The rows come from 4 hidden closed curves, with some noise, and rows from the same curve form a group. Each curve winds through 8 dimensions. The rows are also pushed far along 5 directions, which tell nothing about the answers.
Some rows, each with its group after it:
[ 3.37  1.87  2.71 -3.78  1.42 -1.58  0.92  0.87 -3.51 -1.01  0.04 -0.45
  1.24  0.40 -2.00 -2.39 -0.38  0.33] | gubi
[ 4.05 -1.40  0.02 -3.44 -1.49 -0.62  0.61  0.59 -1.53  0.27  3.56 -2.59
  0.54  1.51  0.02  1.88 -1.06 -1.04] | gubi
[-4.25 -0.29  0.51  2.86  0.70  1.01  2.32  1.86 -1.88  1.46 -4.26  1.95
  0.49 -3.66  3.20 -1.50  2.53 -0.02] | konol
[-0.36 -2.26 -2.67  0.73 -0.84  3.74  1.02 -1.54  2.50  0.01 -0.24  0.39
  0.23  0.18  4.78  2.84 -0.29 -0.37] | zegaf
[ 3.39  2.03  1.35 -3.46 -0.81 -0.14 -0.94 -1.58 -3.44 -1.20  0.29  1.43
 -0.46 -0.89  0.03  2.59 -1.01  0.32] | Geput
[-0.76 -0.12 -0.01 -0.40  1.26 -3.57 -1.89  1.78  0.15 -0.39 -0.54 -0.22
 -0.40  1.37 -6.25 -4.44  1.86 -0.90] | gubi
[-4.35 -2.52 -2.80  2.99 -1.80  4.66  0.74  0.44  1.91  2.47 -4.32  0.64
  1.00 -1.32  4.35 -0.60  1.37  1.27] | konol
[-0.60 -0.01 -0.04 -1.53  0.48 -2.25 -4.47  2.91 -1.05 -1.00 -3.90  2.01
  0.57 -0.29 -1.80 -3.73  1.16 -0.79] | gubi
[-2.56 -0.81 -4.20  1.11  2.47  4.91  7.84 -0.21  0.02  2.86  4.29 -4.32
  1.85  2.95  2.12  1.87  2.80 -1.80] | konol
[ 3.99  0.07  0.79 -1.10 -4.66 -0.12  0.18 -0.77 -0.66 -1.39  0.21  0.01
 -0.60 -0.80  2.02  1.04 -4.18 -0.64] | konol
[-1.53  2.44  2.75 -0.83  3.03  2.26  2.62  0.61 -3.29  1.05 -0.68  1.92
  2.16 -2.46  1.60  1.44  2.83  3.61] | zegaf
[-3.38 -4.40 -5.20  2.52 -0.29  1.14 -0.19  2.07  4.21 -0.02 -0.75 -2.99
 -0.20  3.38  1.22 -2.72 -0.57 -4.55] | Geput
[ 0.46  2.01  0.77  1.62  1.54 -2.50 -1.79 -1.45 -0.67  0.08  1.77  0.47
 -0.62 -1.30  1.07  1.41  0.24 -0.66] | konol
[-0.14  1.59  3.29  0.52 -1.25 -1.28 -4.85  1.11 -0.08 -0.82 -4.78  5.05
 -2.27 -2.99 -1.78 -0.06 -1.52  2.85] | konol
[-4.57  0.91 -0.72  4.84  0.29  2.92  0.58 -1.53  2.17 -0.25 -3.69  3.22
  1.04 -3.15  4.93 -0.13  0.30  3.08] | Geput
[-1.19 -0.55 -0.06  0.51 -0.09 -4.84 -4.43  3.52  1.96 -1.33 -2.56  1.22
 -0.94  1.16 -4.80 -4.57 -0.37 -2.93] | Geput
[-0.12  0.85  4.55  0.61 -1.41 -0.18 -0.41  0.45  0.79 -0.32 -4.09  5.42
 -1.45 -4.02  0.26  1.32 -0.24  3.11] | zegaf
[-4.45 -1.22 -2.88  4.64 -2.80  3.20 -0.77  0.29  5.27  0.71 -2.29  2.43
  1.36 -1.26  4.03  0.69  0.09  1.61] | konol
[ 0.02 -0.20 -1.19 -1.89  2.44 -2.44 -0.63  2.15 -2.45  0.56 -1.91 -0.30
  1.88  0.34 -2.38 -2.89  0.55 -1.30] | Geput
[-0.87  0.45 -3.12 -1.54 -0.19  5.37  5.36  1.59 -3.62  0.92 -1.22  1.58
  3.19 -1.22  5.09  2.95  0.93  0.15] | gubi
[ 2.27 -1.05  0.83 -0.75 -5.56 -0.25 -3.07  0.01  0.58 -0.94 -1.11  1.72
 -0.52 -1.33 -0.09  0.74 -2.61  2.66] | konol
[-1.11 -1.02 -3.00  1.66  5.83 -1.34  3.62 -1.20 -0.25 -0.23  4.72 -3.02
  1.32  1.79  0.25 -0.73  2.82 -1.58] | gubi
[-0.17  2.89  1.09  0.18  1.43 -0.99 -3.61 -1.19  0.52  0.13  0.24  1.30
 -1.36  0.01 -1.85  1.44  0.27 -0.79] | gubi
[-1.63 -1.53 -1.69  3.11  0.84 -2.12 -0.46 -0.69  3.72 -0.04  2.98 -3.18
 -0.19  1.98  0.07 -2.06  0.85 -2.91] | konol
[ 3.40 -0.92  0.60 -1.75 -0.93 -0.57 -4.02 -1.21 -0.97  0.10  1.20 -2.25
 -3.06  1.77 -2.14  0.84 -2.75  0.83] | Geput
[ 0.63  0.99 -1.64 -2.93  2.68  3.77  4.62  1.31 -1.87 -0.15  2.40 -0.56
  3.87  2.03  1.51  1.17  1.13  1.81] | gubi
[ 2.33 -2.02 -1.25 -2.18  1.02 -0.10  1.93  1.57 -2.43 -0.85 -0.60 -3.16
 -1.71  2.85 -3.07 -3.67 -1.88 -2.86] | zegaf
[ 0.04 -0.33 -1.41 -0.19 -3.21  1.85 -1.43  1.64 -1.00  0.62 -5.04  2.77
 -0.30 -1.30  0.97 -0.50 -1.68  1.14] | konol
[ 2.60 -0.16  1.20 -3.26 -0.63  1.71 -1.74  0.75 -2.49 -0.02 -1.21  0.57
  0.40 -0.32  0.39  0.98 -1.35  3.04] | gubi
[-5.23  2.87  3.48  6.80 -0.04 -2.92  0.18  0.55  3.12  0.55 -1.15  4.08
  0.81 -5.28  3.61  0.40  1.82  0.16] | konol
[ 0.79  1.07  2.15  2.62 -2.77 -2.90 -1.19 -2.50  3.15  0.44  3.99 -0.53
 -0.11 -1.30  0.35  1.88 -0.73  0.83] | konol
[-0.63 -1.04 -2.41  1.15  2.44 -3.07 -1.73 -0.86 -0.55  0.79  2.55 -1.71
 -1.01  0.50 -1.36  0.18  2.26 -2.77] | gubi
[ 1.18  1.30  3.37 -1.48  0.42 -2.61  0.94  0.18 -2.11  0.46  1.03  2.09
 -0.57 -2.47 -1.88  2.32  2.34  0.11] | zegaf
[-1.15 -0.24 -3.12 -0.64 -0.28  4.83  3.57  1.07 -2.65  1.76 -1.32  0.37
  1.13 -0.29  3.08  2.12  0.92  0.36] | konol
[-1.20  1.18  2.60  1.56 -0.01 -2.49  0.07 -0.48  1.31 -0.71  2.03 -0.16
 -1.38  0.08 -3.27 -1.28  1.73  0.70] | Geput
[-0.31  0.34 -0.31  0.62 -0.05  0.45 -1.62 -1.12  1.23  0.21 -0.03 -0.04
 -1.98  0.71 -2.23  0.67 -0.51 -0.53] | gubi
[ 3.31 -1.39  0.04 -0.39 -2.92 -1.87 -4.51 -3.25  1.50 -1.70  3.75 -3.20
 -4.52  2.88 -1.75  0.45 -1.64 -1.66] | Geput
[ 1.14  2.84  3.52 -0.92  1.91 -0.48  1.58 -0.51 -1.54  0.90  1.53  0.49
  0.87 -1.00 -1.43  0.80  0.80  2.79] | zegaf
[ 1.27  3.16 -0.77 -1.50  0.84  2.55  3.51 -3.40 -1.07  0.54  5.20 -0.95
  3.09  0.41  3.77  4.90  1.25  0.45] | Geput
[-2.85  1.07  2.58  2.95 -1.10 -0.42  1.20 -1.16  1.31 -0.34 -2.58  3.37
  1.52 -4.65  2.36 -0.65  1.67  2.09] | zegaf
[-2.88 -2.82 -1.44  1.52  3.32  3.11  5.41  0.85  0.38  1.46  0.94 -1.46
 -0.47  0.87  0.75  0.67  3.03  0.02] | zegaf
[-2.48  3.23  3.08  2.00  0.11  0.75  0.94 -0.64  0.56  0.57 -0.81  2.26
  3.09 -3.51  3.32  0.54  1.17  2.65] | zegaf
[ 1.72  2.99  2.29 -3.52  2.37 -0.69 -1.85  0.01 -2.28 -1.03  1.05  1.18
  0.41  0.51 -2.11  1.24  0.53  1.38] | Geput
[ 2.72 -0.54 -0.10 -1.91  3.80 -0.58  1.40 -1.51 -1.71  0.51  4.38 -5.22
 -0.92  2.90  0.87  0.59  0.23 -3.97] | zegaf
[-2.54  3.65  0.85  1.93  4.25 -1.24  3.58 -0.64 -1.91  0.46  0.89  2.03
  2.53 -2.75  2.06  0.42  3.72 -0.39] | zegaf
[-5.01  3.57 -0.53  1.30  8.78 -1.84  2.42  4.03 -3.39 -0.08 -0.35  2.97
  3.16 -1.30  0.14 -1.58  5.85 -1.11] | gubi
[-2.45  2.52  0.69  2.92  2.18 -0.40  1.35 -2.17  3.59  0.12  3.64 -0.09
  1.62  0.38 -0.28  0.98  1.79  1.50] | Geput
[ 5.70  0.87  0.35 -3.42 -3.68  2.07 -1.03 -2.60 -2.03  0.70  2.51 -3.39
  0.15  1.19  1.60  2.65 -5.00  0.58] | zegaf
[-0.59  2.92  2.06  3.09  0.85 -4.03 -3.17 -3.26  3.29  0.71  2.42  1.32
  0.71 -2.18  0.60  2.25  0.25  0.76] | Geput
[-1.54  0.91  2.03 -0.08  1.30 -2.51 -1.62  4.32 -2.73  0.32 -4.40  3.90
 -0.63 -2.74 -1.06 -1.35  1.69 -1.02] | zegaf
[-1.17 -2.10 -1.08 -0.66 -1.53  3.18  3.16  1.77  0.83  1.12 -1.06  0.82
  1.62 -0.21  2.40  0.99  1.70  0.38] | zegaf
[-0.97 -0.82 -2.87  1.49  1.00  0.47  0.72 -0.38  1.98 -0.23  1.07 -2.36
  0.25  2.31  1.63 -0.92 -0.72 -3.11] | Geput
[-2.41  2.41  1.81  2.01 -0.02  1.97  0.86  1.44  0.00  0.69 -2.53  3.55
  1.07 -2.40  0.66  0.30  0.09  4.44] | konol
[-4.32  0.47 -1.03  1.05  1.27  1.08  4.38  2.17 -1.12 -0.07 -1.66  0.96
  3.15 -0.86  1.25 -3.09  3.94 -0.29] | Geput
[ 3.27  1.50 -0.06 -3.99  2.58 -0.57  2.04  0.22 -6.11 -2.02  1.63 -0.46
  0.85  0.59 -1.46 -0.84  0.65  0.35] | konol
[ 1.84  1.96  0.08 -2.52  3.02 -6.11 -0.57  1.39 -2.50 -1.30  2.90  0.57
  1.27  0.93 -5.37 -1.82  3.00 -2.33] | gubi
[ 1.02  3.65  2.85 -0.56 -0.27 -1.66  1.77 -0.25 -0.72 -0.86  0.29  2.94
  0.85 -2.12 -0.60  1.35 -0.02 -0.51] | zegaf
[-2.10 -3.85 -3.60  3.32 -0.65  1.19 -2.48 -1.76  3.12  2.34  1.14 -4.82
 -2.88  1.96  2.44  0.76 -0.35 -4.42] | gubi
[-2.76  2.51 -1.74 -1.96  3.96 -0.11  1.52  3.94 -5.14 -0.50 -3.77  4.22
  2.50 -1.31 -2.92 -2.68  4.46  0.55] | gubi
[-0.46  2.94  2.21 -0.50  3.91 -3.92 -2.37  2.41  0.65 -1.17  1.49  2.62
  1.38  0.32 -4.49 -1.09  1.96  1.89] | gubi
[-4.99 -0.92 -0.43  3.26  1.04  0.08 -1.31  2.68  1.56  1.86 -0.85 -0.31
  0.57 -0.24  1.03 -1.35  2.54  0.44] | Geput
[-2.64  4.48  3.33  2.78  2.98  0.63 -0.48 -2.32  1.79  0.22  2.70  2.09
  0.44 -1.85  2.65  4.13  1.64  2.76] | Geput
[ 1.10 -3.36 -1.36 -0.68 -2.58  0.69 -4.88  0.07  3.30  0.61 -0.11 -1.90
 -2.95  3.00 -3.01  0.09 -2.00  0.03] | konol
[ 1.12 -2.84 -3.34 -1.25  1.33  2.45  4.36 -2.36 -1.13 -0.27  3.09 -4.47
  0.37  2.19  2.60  0.69  1.09 -3.42] | zegaf

New rows, each followed by its group:
[-4.42 -1.24  0.44  4.42  6.71 -4.10 -0.64  0.11  3.69 -0.75  1.19 -0.31
 -2.02  0.53 -2.13 -2.55  4.32 -3.05] | zegaf
[ 1.19 -2.78 -2.21  0.54 -1.73  0.36 -1.67 -1.09  1.68  1.30 -0.97 -3.00
  0.38  1.01  1.97 -1.00 -3.34 -0.73] | Geput
[ 3.19 -1.80 -2.93 -1.91 -2.65  1.57 -0.25 -2.72  1.71 -1.73  0.82 -2.17
 -0.13  2.66  1.05  0.17 -3.39 -1.80] | Geput
[-3.08 -0.40 -0.29  2.63  2.10 -3.09 -2.79  1.60  3.60  0.50 -0.53 -0.32
 -1.16  1.68 -4.28 -3.61  1.97 -1.81] | konol
[-3.24 -1.65  1.20  2.70  0.41 -2.54 -3.67  1.14  1.35 -1.20 -2.34  0.87
 -2.85 -0.54 -2.56 -3.69  1.61  0.13] | Geput
[ 2.39  2.78  3.22 -2.67 -0.70 -0.26 -0.69  0.90 -1.71  0.53 -0.83  0.62
  1.68 -0.79  0.98  0.69 -2.27  0.97] | Geput
[ 2.46  2.69  3.63 -0.60 -0.23 -2.81 -5.02 -1.91  2.12 -0.22 -0.13  2.32
 -0.45 -1.23 -2.53  1.98 -3.34  3.05] | Geput
[-4.69  0.96  0.84  2.95 -0.77 -2.94 -1.14  5.27  0.25  1.82 -4.01  3.53
  1.04 -2.94 -1.62 -2.86  2.53 -0.81] | gubi
[-0.56 -0.62  2.14  1.85  1.55 -2.60 -2.66 -0.20  2.00  0.30  1.20 -1.72
 -3.13  0.75 -1.78 -0.50  0.01 -2.05] | konol
[ 0.91  1.51  4.06  1.91 -2.06  0.62  0.23 -3.60  3.08  0.26  1.94  0.17
 -0.66 -1.85  1.08  2.96 -2.10  2.99] | zegaf
[ 2.94  1.47  2.41 -1.96 -2.69 -1.14 -5.17 -0.99  2.57 -0.58  0.45  0.21
 -1.39  1.41 -3.54  0.47 -2.60  0.71] | gubi
[-1.55  4.44  2.65 -0.09 -0.55  1.94  0.25  1.28 -0.99  1.07 -2.05  5.11
  2.70 -3.38  2.10  2.70  1.30  4.15] | konol
[ 3.43 -0.90 -2.14 -3.23  1.88  0.19 -1.40  0.66 -2.43 -1.41 -0.12 -1.55
 -0.01  2.71 -0.94 -1.77 -1.97 -0.26] | gubi
[ 2.07  1.62 -0.19 -3.07 -2.08  5.18  2.37  0.94 -2.72  0.79 -1.45  1.13
  2.13 -0.02  2.17  1.85 -1.81  3.62] | konol
[-1.43  1.26 -1.97 -0.30  5.83 -3.07  1.21  2.43 -1.58 -1.88  0.93  1.56
  1.89  1.08 -3.59 -2.80  3.41 -0.98] | gubi
[ 3.65  0.72  0.85 -2.76 -2.03  0.30 -1.37 -1.43 -0.74 -0.28  1.45 -2.17
  1.13  0.99  0.63 -0.02 -2.35  0.12] | zegaf
[ 1.91  1.10  1.76 -1.61  1.57 -0.89  3.24 -0.70 -3.05 -0.46 -0.53  0.50
  0.25 -0.84 -2.57 -1.85  0.78  1.46] | zegaf
[-2.09  3.78  3.05  3.92  3.07 -4.21  1.13 -1.59  1.55  0.61  4.51  0.09
  0.44 -2.02  1.18  1.72  2.75 -2.04] | konol
[ 1.73  0.13 -1.02 -0.71 -2.14  3.26  3.78 -0.56  0.99  0.10  3.63 -2.20
  0.88  2.06  1.51  2.45 -2.13  0.18] | konol
[-4.09  1.17 -0.99  4.31  6.89 -0.41  0.66 -2.18  1.01  1.81  3.55 -2.81
 -1.22  0.95  0.24  0.71  3.54 -2.23] | gubi
[ 2.31 -2.65 -0.21 -2.74 -3.77  1.90 -3.86  2.54  0.01  1.08 -3.90 -1.84
  0.06  1.38  1.76 -1.58 -4.78 -0.01] | Geput
[-3.85 -3.57 -4.22  2.14 -0.80  2.13 -1.43  3.87  0.52  0.90 -4.23 -0.40
  0.10  0.56  0.24 -3.28 -0.20 -0.33] | zegaf
[-4.74  1.56 -0.57  5.48  0.32  2.37  1.78 -0.79  2.26  0.83 -3.11  3.77
  1.14 -3.51  4.49  0.73  0.89  2.08] | konol
[ 0.67  0.71  3.86 -0.15 -3.74 -3.09 -3.40  1.02  0.35 -1.39 -1.75  1.93
 -2.17 -0.90 -4.09 -2.86 -0.44  1.91] | Geput
[-1.18  1.72  1.75  0.50  2.67 -0.59  0.07  1.80 -1.54  0.20 -2.63  1.19
 -0.84 -0.47 -1.37 -2.34  0.44  0.00] | konol
[-0.76 -1.26  0.11  0.03 -0.31 -1.13 -2.07  2.48  0.45 -1.39 -2.71  0.51
 -2.33  1.37 -3.43 -3.12 -1.08 -0.92] | Geput
[-0.28 -0.43 -1.94  0.33  2.36 -2.84 -4.96  1.22  1.71  0.46  2.29 -1.55
 -1.85  3.21 -3.66 -0.34  0.80 -2.31] | konol
[-1.37 -4.61 -4.33  3.55 -0.67 -0.74 -2.06 -2.33  3.68 -0.57  0.75 -3.38
 -1.97  1.53  2.91 -1.41 -0.37 -4.39] | konol
[ 1.11  0.39  1.86  1.51  1.15 -4.68 -4.06 -2.95  1.18 -0.01  2.39 -2.10
 -1.84 -0.22 -0.16 -0.18 -0.29 -1.93] | Geput
[ 1.26  2.23  5.60 -0.14 -5.38 -2.08 -1.70 -0.19  1.49 -0.35 -3.41  4.15
  0.76 -3.94 -1.78 -0.66 -2.22  4.34] | Geput
[-1.33  5.09  4.75  1.72 -0.04  0.45  2.22 -0.83  1.48  1.85  2.46  2.85
  0.96 -2.62  0.35  4.64  1.13  3.01] | konol
[ 3.14 -1.10 -1.04 -0.65 -2.55  1.32 -3.58 -1.46  2.26  0.04  1.29 -1.80
 -1.85  2.54 -0.79  1.38 -3.88  1.37] | konol
[-3.38 -0.96 -0.29  5.88 -1.08  1.27 -0.62 -3.60  6.02  3.08  3.44 -1.92
 -0.66 -1.01  4.77  4.13  0.86  0.06] | konol
[-0.36 -2.27 -0.85  2.08 -5.55  2.28 -0.89  1.08  1.44 -1.47 -4.99  2.66
 -0.79 -2.21  3.53 -0.85 -4.14  1.48] | konol
[ 2.63  2.69  2.16 -3.80  2.32 -2.49  0.96 -1.22 -4.99 -0.44  2.41 -0.12
  0.95 -0.45 -3.62  0.13  2.39  1.35] | Geput
[-2.78  2.88  0.67  0.03  5.30 -0.84  3.21  1.71 -3.63  2.39  2.95 -0.39
  2.07 -0.57 -1.53  0.91  5.35  0.07] | gubi
[ 2.76 -0.95  0.71 -1.37 -1.68 -0.31 -4.63 -1.41  1.67 -0.49 -2.16 -0.96
 -0.02  0.95 -0.56 -1.90 -4.04  2.16] | Geput
[-3.00  2.89  1.58  2.53  3.04 -2.60 -0.13 -0.05  1.99 -0.18  1.37  1.19
  1.49 -0.19 -2.25 -1.67  2.61  1.28] | Geput
[ 1.88 -1.82 -0.26 -2.42 -3.96  1.62 -2.95  1.74 -1.32  0.63 -2.26  0.58
 -1.09  0.01 -0.04  1.05 -2.00  1.23] | konol
[ 0.08  2.48 -0.18 -3.55  0.71  3.02  3.48  1.45 -2.39  0.21  0.17  0.28
  2.67  1.33 -1.33 -0.18  1.73  0.21] | gubi
[ 0.14 -2.15  0.05  2.92 -1.29 -0.71 -1.78 -1.66  5.14  0.68  3.13 -4.14
 -2.37  2.28 -0.46  0.12 -2.78 -1.54] | zegaf
[ 4.66  3.94  4.06 -3.93 -0.25  0.98  0.14 -2.81 -4.11 -0.03  1.87  0.83
 -0.26 -1.10 -0.68  3.87 -1.68  4.38] | Geput
[-1.96  2.33  1.34  3.43  0.45 -3.62 -3.94 -1.66  3.20  0.46  0.94  2.21
  0.68 -2.20  0.54  1.28  0.86  0.68] | Geput
[ 3.16 -0.81  1.38 -1.95 -4.52  4.55 -2.14 -0.69  0.25  0.21 -2.54 -0.54
 -0.29 -0.31  3.74  1.35 -5.37  2.81] | zegaf
[-4.18 -1.36 -3.49  0.90  1.10  3.06  2.91  2.32  0.76  2.10 -1.17 -0.05
  0.85  1.23  0.49  0.04  3.37 -2.40] | konol
[ 1.96 -2.26 -1.14 -1.42  0.67  3.16  5.28 -2.18 -1.18  0.55  2.01 -2.86
 -0.40  1.47  0.65  0.95  0.09  0.44] | zegaf
[-0.08 -6.13 -1.66  0.27  0.13 -1.30 -0.78  0.93  1.72 -0.11 -0.91 -3.41
 -2.77  2.08 -1.36 -3.45  0.67 -3.35] | zegaf
[-1.22  2.35 -0.33 -0.40  5.60 -1.49  0.07  0.69 -3.18  1.38  2.21 -1.46
  0.23  0.68 -0.33  0.30  3.34 -3.31] | gubi
[-2.92  5.51  2.19  0.34  5.40 -0.11  0.47  1.33 -2.67  0.07 -1.78  4.23
  1.66 -2.24 -0.76  0.02  3.21  1.56] | gubi
[-2.55 -4.26 -3.76  4.97  0.27 -1.01  0.11 -1.66  3.44  0.00  0.84 -3.31
 -2.22  1.10  0.83 -2.33  0.17 -3.01] | konol
[ 2.52  2.42  3.04  0.75 -1.62 -3.57 -5.15 -1.48 -0.18 -0.69 -1.19  1.42
 -1.78 -2.16 -1.16 -0.06 -3.50  0.51] | zegaf
[-2.48 -2.47 -4.15  1.40 -1.41  4.48  0.92  1.48 -0.09  1.70 -2.83  0.27
 -0.10  0.01  3.31  0.89  0.07 -0.27] | konol
[-2.61  0.62 -2.24  1.64  4.00  1.10  4.47  2.42 -2.32 -0.18  1.96 -1.15
  2.24  0.86  0.66 -1.83  2.20  0.60] | konol
[-1.05  4.69  3.73  4.85  1.60 -2.97  2.53 -4.47  2.63 -0.05  6.21  0.87
  0.42 -3.23  3.33  4.79  1.19 -0.36] | konol
[ 2.00  1.65  1.04 -0.07  0.90 -0.94 -1.69 -1.34 -0.30 -0.06  4.42 -1.49
  0.00  0.56  0.84  2.45 -0.88  1.00] | konol
[ 0.76 -4.24 -1.75  1.55 -2.56  2.94 -3.06 -3.57  2.22 -0.40  0.01 -3.87
 -3.31  1.48  4.11  0.48 -2.84 -0.15] | Geput
[ 0.61  3.12  2.90  0.29 -1.92 -2.09 -2.66 -2.63  3.26  0.72  1.81  2.77
 -0.76 -1.50 -2.12  3.97  0.73  0.67] | konol
